The rows of each matrix lie in a flat space through zero, up to rounding. After each matrix: how many dimensions does the smallest such space have?

[[ 32  15  -8  -4   3   6  13  -1  -2  -6   6   4   6   0  -6  13   5  17
    9   7   5   8  -1]
 [ 15  21   5 -20  10  -2  -7   4   7  -4   0  -1  -2   2   0   2   2  -3
   -9  26  -2 -12 -15]
 [ -8   5  33   2   0  -7  22  -5   3  -8 -14  -9 -24  10  20   4  -6 -20
   -7  -4 -14   5 -10]
 [ -4 -20   2  42   9  10   6  11  -5   2 -18   7 -19  14  15   7 -11   4
  -12 -10  -8   2   7]
 [  3  10   0   9  31 -18 -28 -15  -2   5   1  -3 -21  -1  10  13   4 -13
   -6   5  -8  -9  -6]
 [  6  -2  -7  10 -18   6  27  -5  -1  18   7  13  15 -19  -8  24  -8  -2
   12  -9   5 -14   7]
 [ 13  -7  22   6 -28  27  30  -1 -25  -2  19   6 -12 -10  -4  -3  -2  -5
  -12  12   0 -37 -13]
 [ -1   4  -5  11 -15  -5  -1  29 -18   3  -3  15  11  -3  -2   1   1  -6
   -5  -7  17  -1   7]
 [ -2   7   3  -5  -2  -1 -25 -18  -9   0   6   3   5 -21 -19   4  15 -13
    6  -5   0 -21 -15]
 [ -6  -4  -8   2   5  18  -2   3   0   4   3 -16 -15   4  -4 -12   3  -3
    9  -4  -4   4 -11]
 [  6   0 -14 -18   1   7  19  -3   6   3  48 -23 -14   4  -9   5   5   3
   -4 -12  -4  25  14]
 [  4  -1  -9   7  -3  13   6  15   3 -16 -23 -19  -3  11  15   8 -10  -7
   -2   4 -15  -6 -11]
 [  6  -2 -24 -19 -21  15 -12  11   5 -15 -14  -3  40  -5 -12  -9  -6  14
    3  22   2 -25  -7]
 [  0   2  10  14  -1 -19 -10  -3 -21   4   4  11  -5  11   2  -5   6  -1
  -25  -3   7 -28  -8]
 [ -6   0  20  15  10  -8  -4  -2 -19  -4  -9  15 -12   2  21  -2   7 -10
    8 -14  15   1   9]
 [ 13   2   4   7  13  24  -3   1   4 -12   5   8  -9  -5  -2  33  10  -8
   -5 -14  -5  -2   5]
 [  5   2  -6 -11   4  -8  -2   1  15   3   5 -10  -6   6   7  10  26   0
    8 -22   4  28  -8]
 [ 17  -3 -20   4 -13  -2  -5  -6 -13  -3   3  -7  14  -1 -10  -8   0  18
   -1  12  -2 -15 -10]
 [  9  -9  -7 -12  -6  12 -12  -5   6   9  -4  -2   3 -25   8  -5   8  -1
   22  26   4 -15 -16]
 [  7  26  -4 -10   5  -9  12  -7  -5  -4 -12   4  22  -3 -14 -14 -22  12
   26  19   5  12   8]
 [  5  -2 -14  -8  -8   5   0  17   0  -4  -4 -15   2   7  15  -5   4  -2
    4   5   5  -4 -10]
 [  8 -12   5   2  -9 -14 -37  -1 -21   4  25  -6 -25 -28   1  -2  28 -15
  -15  12  -4  -1 -14]
 [ -1 -15 -10   7  -6   7 -13   7 -15 -11  14 -11  -7  -8   9   5  -8 -10
  -16   8 -10 -14  12]]
 -> 15

[[ 12  27  10  27 -20  12  22 -40  -1 -25   8  16 -17  38  -5 -12  -7   8
   39  -7  14  -2  22]
 [ 27  17  -7 -37  18   6  19   2   1 -22  -5 -17 -22  -9  11   9 -13   9
    3 -10   7 -11 -21]
 [ 10  -7  35  -3  32  10   3  17 -29 -31 -12 -14 -20   9   4  26  16   8
  -15   0   1  -8   0]
 [ 27 -37  -3 -21  16  -4  34  -7 -22  11  -1   7  -9  24  17   4  26 -20
   43   2  13  26   2]
 [-20  18  32  16   8  10 -12   8  -8 -25  -9  -4  -9  -3  -5  16   0  22
  -27  -3 -13 -16   6]
 [ 12   6  10  -4  10   5  11   3  -6 -15  -5 -11 -18   4   6   6   8   2
    1   0   8  -5   5]
 [ 22  19   3  34 -12  11  27 -19   3 -16 -13  -4   8   6  -6  -2   9   6
   12 -12  24  12  24]
 [-40   2  17  -7   8   3 -19  27   5   3  -8  -8  -2 -34   2  12  -1  25
  -41   1 -30 -13  -2]
 [ -1   1 -29 -22  -8  -6   3   5  19  14  -1  -6   8 -26   4  -7 -11   1
   -4   1  -3   4  -8]
 [-25 -22 -31  11 -25 -15 -16   3  14  20   5  12  29 -20 -19 -13   0  -7
   -2  14   5  27  11]
 [  8  -5 -12  -1  -9  -5 -13  -8  -1   5  11   1   0  12  -1  -5 -12 -11
    3  16  -5 -10  -1]
 [ 16 -17 -14   7  -4 -11  -4  -8  -6  12   1   4  12   3  -3  -2   6 -18
   10   8  13   8  -5]
 [-17 -22 -20  -9  -9 -18   8  -2   8  29   0  12  -9 -25   8  -8  22  -5
   23   9  10  21   1]
 [ 38  -9   9  24  -3   4   6 -34 -26 -20  12   3 -25  35  -4  -1   3  -3
   34  14  20 -12  10]
 [ -5  11   4  17  -5   6  -6   2   4 -19  -1  -3   8  -4 -16  -1  -7  10
  -12  -5  10   2   7]
 [-12   9  26   4  16   6  -2  12  -7 -13  -5  -2  -8  -1  -1   8   8   9
  -12 -14   1  -4  -6]
 [ -7 -13  16  26   0   8   9  -1 -11   0 -12   6  22   3  -7   8  18   7
   -2  -8  -1  21  19]
 [  8   9   8 -20  22   2   6  25   1  -7 -11 -18  -5  -3  10   9   7  -9
  -18  -9   4  -3 -11]
 [ 39   3 -15  43 -27   1  12 -41  -4  -2   3  10  23  34 -12 -12  -2 -18
   32   4  25  11  20]
 [ -7 -10   0   2  -3   0 -12   1   1  14  16   8   9  14  -5 -14  -8  -9
    4   0  -6   0  -2]
 [ 14   7   1  13 -13   8  24 -30  -3   5  -5  13  10  20  10   1  -1   4
   25  -6 -10   5  14]
 [ -2 -11  -8  26 -16  -5  12 -13   4  27 -10   8  21 -12   2  -4  21  -3
   11   0   5  19  16]
 [ 22 -21   0   2   6   5  24  -2  -8  11  -1  -5   1  10   7  -6  19 -11
   20  -2  14  16  13]]
 -> 11

[[-14  -5  -5  -4  -6  10   0   2   5  -2  -5   6   6  -7   5   2  -9   3
   10  -3  12  -7   0]
 [ -5 -38   0  -4  -7   4  -7 -13   0 -10  14   6  -1  -6  11  -4 -18 -13
   14   8   9 -11   3]
 [ -5   0  -7   6  -4  -3 -12  11  -4 -12  15  -9 -15 -16   3  11 -13  13
   26 -15  10   0  13]
 [ -4  -4   6 -30   9   4  -6   1   5  -6  -5  13   0 -14  18 -15  -4   9
    1   9   1   2  -6]
 [ -6  -7  -4   9 -15   4   4  -2 -11  -7   5   0   1  -4  12  -5  13   2
   -3  -1  12  13  20]
 [ 10   4  -3   4   4  -8  -2   1   8   8   6 -13   6   3   2   6  -9  -4
    8  -1   3   7  -5]
 [  0  -7 -12  -6   4  -2  -1  12  -2   3   8  -5   0 -15   7  11   5  20
   10  -1  -3  -1   3]
 [  2 -13  11   1  -2   1  12 -10  -8  -6 -16  18  19  15  15  -5  -7 -21
  -19  17  -6  13   2]
 [  5   0  -4   5 -11   8  -2  -8   1  15   3   9 -24  -5  -9  -6 -18   4
   20   3   4   1   3]
 [ -2 -10 -12  -6  -7   8   3  -6  15 -12  -3 -15   9   4  10  -6  -8  11
  -15  12  15  15  -3]
 [ -5  14  15  -5   5   6   8 -16   3  -3 -16  12  -5   2 -17   0 -14   5
    4  -3  -8 -10 -14]
 [  6   6  -9  13   0 -13  -5  18   9 -15  12 -34  13  17  15  10   6   0
  -12  -8   5  22   3]
 [  6  -1 -15   0   1   6   0  19 -24   9  -5  13 -28  -9 -11  -7  -3   0
   10  -2  15  -8  19]
 [ -7  -6 -16 -14  -4   3 -15  15  -5   4   2  17  -9 -12  19  -4 -13  -3
   19  -1  14  10   3]
 [  5  11   3  18  12   2   7  15  -9  10 -17  15 -11  19 -14   7  -8 -18
   -4  -5  -1   2   3]
 [  2  -4  11 -15  -5   6  11  -5  -6  -6   0  10  -7  -4   7 -11  -3   5
    7   4   2  -6  -4]
 [ -9 -18 -13  -4  13  -9   5  -7 -18  -8 -14   6  -3 -13  -8  -3 -18  -6
   -3   3   5  -8  14]
 [  3 -13  13   9   2  -4  20 -21   4  11   5   0   0  -3 -18   5  -6 -16
    1   6  -3 -16  -4]
 [ 10  14  26   1  -3   8  10 -19  20 -15   4 -12  10  19  -4   7  -3   1
   -6   0   7  10 -25]
 [ -3   8 -15   9  -1  -1  -1  17   3  12  -3  -8  -2  -1  -5   4   3   6
    0  -5  -2  -4   8]
 [ 12   9  10   1  12   3  -3  -6   4  15  -8   5  15  14  -1   2   5  -3
    7  -2  -3  -1 -13]
 [ -7 -11   0   2  13   7  -1  13   1  15 -10  22  -8  10   2  -6  -8 -16
   10  -4  -1 -12  -2]
 [  0   3  13  -6  20  -5   3   2   3  -3 -14   3  19   3   3  -4  14  -4
  -25   8 -13  -2   0]]
 -> 17

[[ -6  -5  -5  -9   0   2 -12  -3   4   4   0  -2  -5  -5  11   2   2  -1
    0  -2  -2  -2   4]
 [ -5 -16   7 -10  -3  16  -2 -17   3  -1   1  27  21   8  -5 -17   4  -1
  -11  -3   4   7   8]
 [ -5   7  -4 -14  -7 -15 -15  -9  -1 -23  -5  -9  -6  -4  -3   0  -6   6
    8  11  -8  -2  -3]
 [ -9 -10 -14 -18   5  12 -12  -4   9   0  20   8  -1  29  -9  -6 -10   7
   -8  -9 -10  -5  18]
 [  0  -3  -7   5   2   1  -8  23  12  10  -1  -8   1  13  12   7   0  -3
   -7  -9   7   0  -2]
 [  2  16 -15  12   1 -14 -14  17 -16  -7  -4  -1  -1   8   7   1 -20 -11
   -7   4   2 -11   1]
 [-12  -2 -15 -12  -8 -14 -39   0   3 -21 -11 -11  15  14  13   3  -4  -3
    0  12 -13   0   7]
 [ -3 -17  -9  -4  23  17   0  35  15   1  -7   9   3   6   7  -2   6  -7
  -11   1   8  -8  -8]
 [  4   3  -1   9  12 -16   3  15 -36 -28 -18  13  21  -8 -12  -4  -1  -5
    7  16   7 -21   0]
 [  4  -1 -23   0  10  -7 -21   1 -28 -33   3   7  17   5  -7   3  27   0
    1   9 -12  -6  -3]
 [  0   1  -5  20  -1  -4 -11  -7 -18   3   0   5   4  -9  11   7   4 -10
    4   5  -5  -8   2]
 [ -2  27  -9   8  -8  -1 -11   9  13   7   5 -14 -26   6   4  -6 -29  -6
   -2  -1   1   1   9]
 [ -5  21  -6  -1   1  -1  15   3  21  17   4 -26 -30  -6   8  -4 -27  -5
   -9   4 -14   1 -14]
 [ -5   8  -4  29  13   8  14   6  -8   5  -9   6  -6 -26   2 -16  -5 -16
   -5  14   0 -20 -17]
 [ 11  -5  -3  -9  12   7  13   7 -12  -7  11   4   8   2 -24  -2  37  18
    4 -19  10   0   3]
 [  2 -17   0  -6   7   1   3  -2  -4   3   7  -6  -4 -16  -2  13  37  16
   13 -14   4  -8  -7]
 [  2   4  -6 -10   0 -20  -4   6  -1  27   4 -29 -27  -5  37  37 -22  -7
    2  -4 -14  -2   0]
 [ -1  -1   6   7  -3 -11  -3  -7  -5   0 -10  -6  -5 -16  18  16  -7 -10
    9  18 -11   0  -8]
 [  0 -11   8  -8  -7  -7   0 -11   7   1   4  -2  -9  -5   4  13   2   9
    7  -3   0   2 -10]
 [ -2  -3  11  -9  -9   4  12   1  16   9   5  -1   4  14 -19 -14  -4  18
   -3 -22  19   0   7]
 [ -2   4  -8 -10   7   2 -13   8   7 -12  -5   1 -14   0  10   4 -14 -11
    0  19 -10   5  -1]
 [ -2   7  -2  -5   0 -11   0  -8 -21  -6  -8   1   1 -20   0  -8  -2   0
    2   0   5 -14   2]
 [  4   8  -3  18  -2   1   7  -8   0  -3   2   9 -14 -17   3  -7   0  -8
  -10   7  -1   2 -34]]
 -> 13

[[ 14  -2  10 -17  -4   2  -1   8 -19 -11  -1  -8   6  18  33 -25  -1  -6
    6  17  25  -1  14]
 [ -2  12  10  18   3  26   6 -16 -15   1   7  18  -4   8   1   5  -4 -29
   -5  11   4  10   7]
 [ 10  10 -11 -18   3 -19   1 -15 -13 -12   6   3 -26 -28   8  -2  -8  -9
  -34   5 -21  10  -2]
 [-17  18 -18  -9   3 -13   7   0  -7  -8 -13   5 -10   3  23  -4 -21   3
    4 -23  -1  11   8]
 [ -4   3   3   3   8  -1   3  14 -12  -8   0  -6   0 -13  13  13  20   7
    3   3  -2  22  -3]
 [  2  26 -19 -13  -1   7  15  -7 -15 -18   9 -12   6  -4  13  -7  10   7
   13   1  -6   7   3]
 [ -1   6   1   7   3  15  12   6  15  13 -19   3   6   5  -4   4  18  12
    2  10  20  16 -17]
 [  8 -16 -15   0  14  -7   6  11   9  -3 -18  11  -6  -9   1  19  -2  -4
   -3  10  -4  -9 -14]
 [-19 -15 -13  -7 -12 -15  15   9   3 -16  21   5  -2 -14  17   4  -2 -10
   -4 -13 -16   4  10]
 [-11   1 -12  -8  -8 -18  13  -3 -16 -29  -2   9  20   9  -6  -4  -9 -11
    4  24   4   2  20]
 [ -1   7   6 -13   0   9 -19 -18  21  -2  15 -10  13   7  -2 -10 -18   7
  -16 -21  -4  20  -4]
 [ -8  18   3   5  -6 -12   3  11   5   9 -10   4 -12  -5  12  -2  -3  10
   12 -20  -2 -23   9]
 [  6  -4 -26 -10   0   6   6  -6  -2  20  13 -12  -3  14   8 -15  11 -34
    5   8  -2 -15 -18]
 [ 18   8 -28   3 -13  -4   5  -9 -14   9   7  -5  14 -22   3  -5 -17   9
  -12   5 -27   3 -34]
 [ 33   1   8  23  13  13  -4   1  17  -6  -2  12   8   3 -12   0  -1 -15
   -2  23   8  -8   4]
 [-25   5  -2  -4  13  -7   4  19   4  -4 -10  -2 -15  -5   0 -26  -4  -2
   21 -14 -14 -10  13]
 [ -1  -4  -8 -21  20  10  18  -2  -2  -9 -18  -3  11 -17  -1  -4   7 -18
    3  17   5   2 -17]
 [ -6 -29  -9   3   7   7  12  -4 -10 -11   7  10 -34   9 -15  -2 -18  -4
   -1  -1 -13 -10  10]
 [  6  -5 -34   4   3  13   2  -3  -4   4 -16  12   5 -12  -2  21   3  -1
   14   6  -8   1 -13]
 [ 17  11   5 -23   3   1  10  10 -13  24 -21 -20   8   5  23 -14  17  -1
    6  23  20 -31 -35]
 [ 25   4 -21  -1  -2  -6  20  -4 -16   4  -4  -2  -2 -27   8 -14   5 -13
   -8  20   1   4 -16]
 [ -1  10  10  11  22   7  16  -9   4   2  20 -23 -15   3  -8 -10   2 -10
    1 -31   4   9  -3]
 [ 14   7  -2   8  -3   3 -17 -14  10  20  -4   9 -18 -34   4  13 -17  10
  -13 -35 -16  -3  -5]]
 -> 18

[[ -8   1  -4  -9  -3  -2  -5  -5   7  -4   6  -9  -4  -2   1   0   6   0
  -10  -1   1   4   0]
 [  1  -8  -1 -11  -4  -5   0   8  -6  -2   2  -3  -3  -6   7   3   2   2
   -3  -1  -5   2  -4]
 [ -4  -1  -3  -6  -4  -3   2   1   3   1   2  -4 -12   1   0   0   7   3
   -6  -4  -2   1  -4]
 [ -9 -11  -6 -35  -9  -8 -12   2   4 -12  12 -20   5 -19  19   6  14   1
  -14   1 -13   2  -4]
 [ -3  -4  -4  -9  -4  -5   1   3   2   0   4  -4  -4  -4   3   0   6   4
   -4  -3  -7  -3  -3]
 [ -2  -5  -3  -8  -5 -28  -3  21  -2  -7  10  -9  -1   7   6 -10  11  -6
   -7   0  -8  -3   9]
 [ -5   0   2 -12   1  -3 -18  -6   4 -16   7 -13  21  -7  10   1   1 -12
   -7   9   4   5  11]
 [ -5   8   1   2   3  21  -6 -24   9  -1  -3  -1   2  -4  -4   7  -5   0
   -3   2  12   7  -3]
 [  7  -6   3   4   2  -2   4   9 -12   2  -3   8   4   0   0   0 -11   2
    5   2   2   2   0]
 [ -4  -2   1 -12   0  -7 -16  -1   2 -15   7 -12  17  -6  11   0   2 -11
   -7   8   1   4  10]
 [  6   2   2  12   4  10   7  -3  -3   7  -7  11   1   1  -6   1  -9   4
    9  -1   2  -3  -3]
 [ -9  -3  -4 -20  -4  -9 -13  -1   8 -12  11 -17  11  -8  11   0  11  -5
  -10   3  -7  -1   5]
 [ -4  -3 -12   5  -4  -1  21   2   4  17   1  11 -25   5 -17  -5   0  24
   -2 -12  -6  -8 -12]
 [ -2  -6   1 -19  -4   7  -7  -4   0  -6   1  -8   5 -16  13  10   4   0
   -4   1  -5   4  -7]
 [  1   7   0  19   3   6  10  -4   0  11  -6  11 -17  13 -17  -4  -7   6
    2  -5  11   3  -3]
 [  0   3   0   6   0 -10   1   7   0   0   1   0  -5  10  -4  -7   4  -4
   -1  -1   1  -1   5]
 [  6   2   7  14   6  11   1  -5 -11   2  -9  11   0   4  -7   4 -19  -2
    4   4  18  11   0]
 [  0   2   3   1   4  -6 -12   0   2 -11   4  -5  24   0   6  -4  -2 -12
    2   9   1  -2  14]
 [-10  -3  -6 -14  -4  -7  -7  -3   5  -7   9 -10  -2  -4   2  -1   4   2
  -13   0   1   5   1]
 [ -1  -1  -4   1  -3   0   9   2   2   8  -1   3 -12   1  -5  -1   4   9
    0  -6  -5  -5  -7]
 [  1  -5  -2 -13  -7  -8   4  12   2   1   2  -7  -6  -5  11   1  18   1
    1  -5 -19  -9  -6]
 [  4   2   1   2  -3  -3   5   7   2   4  -3  -1  -8   4   3  -1  11  -2
    5  -5  -9  -7  -3]
 [  0  -4  -4  -4  -3   9  11  -3   0  10  -3   5 -12  -7  -3   5   0  14
    1  -7  -6  -3 -13]]
 -> 6
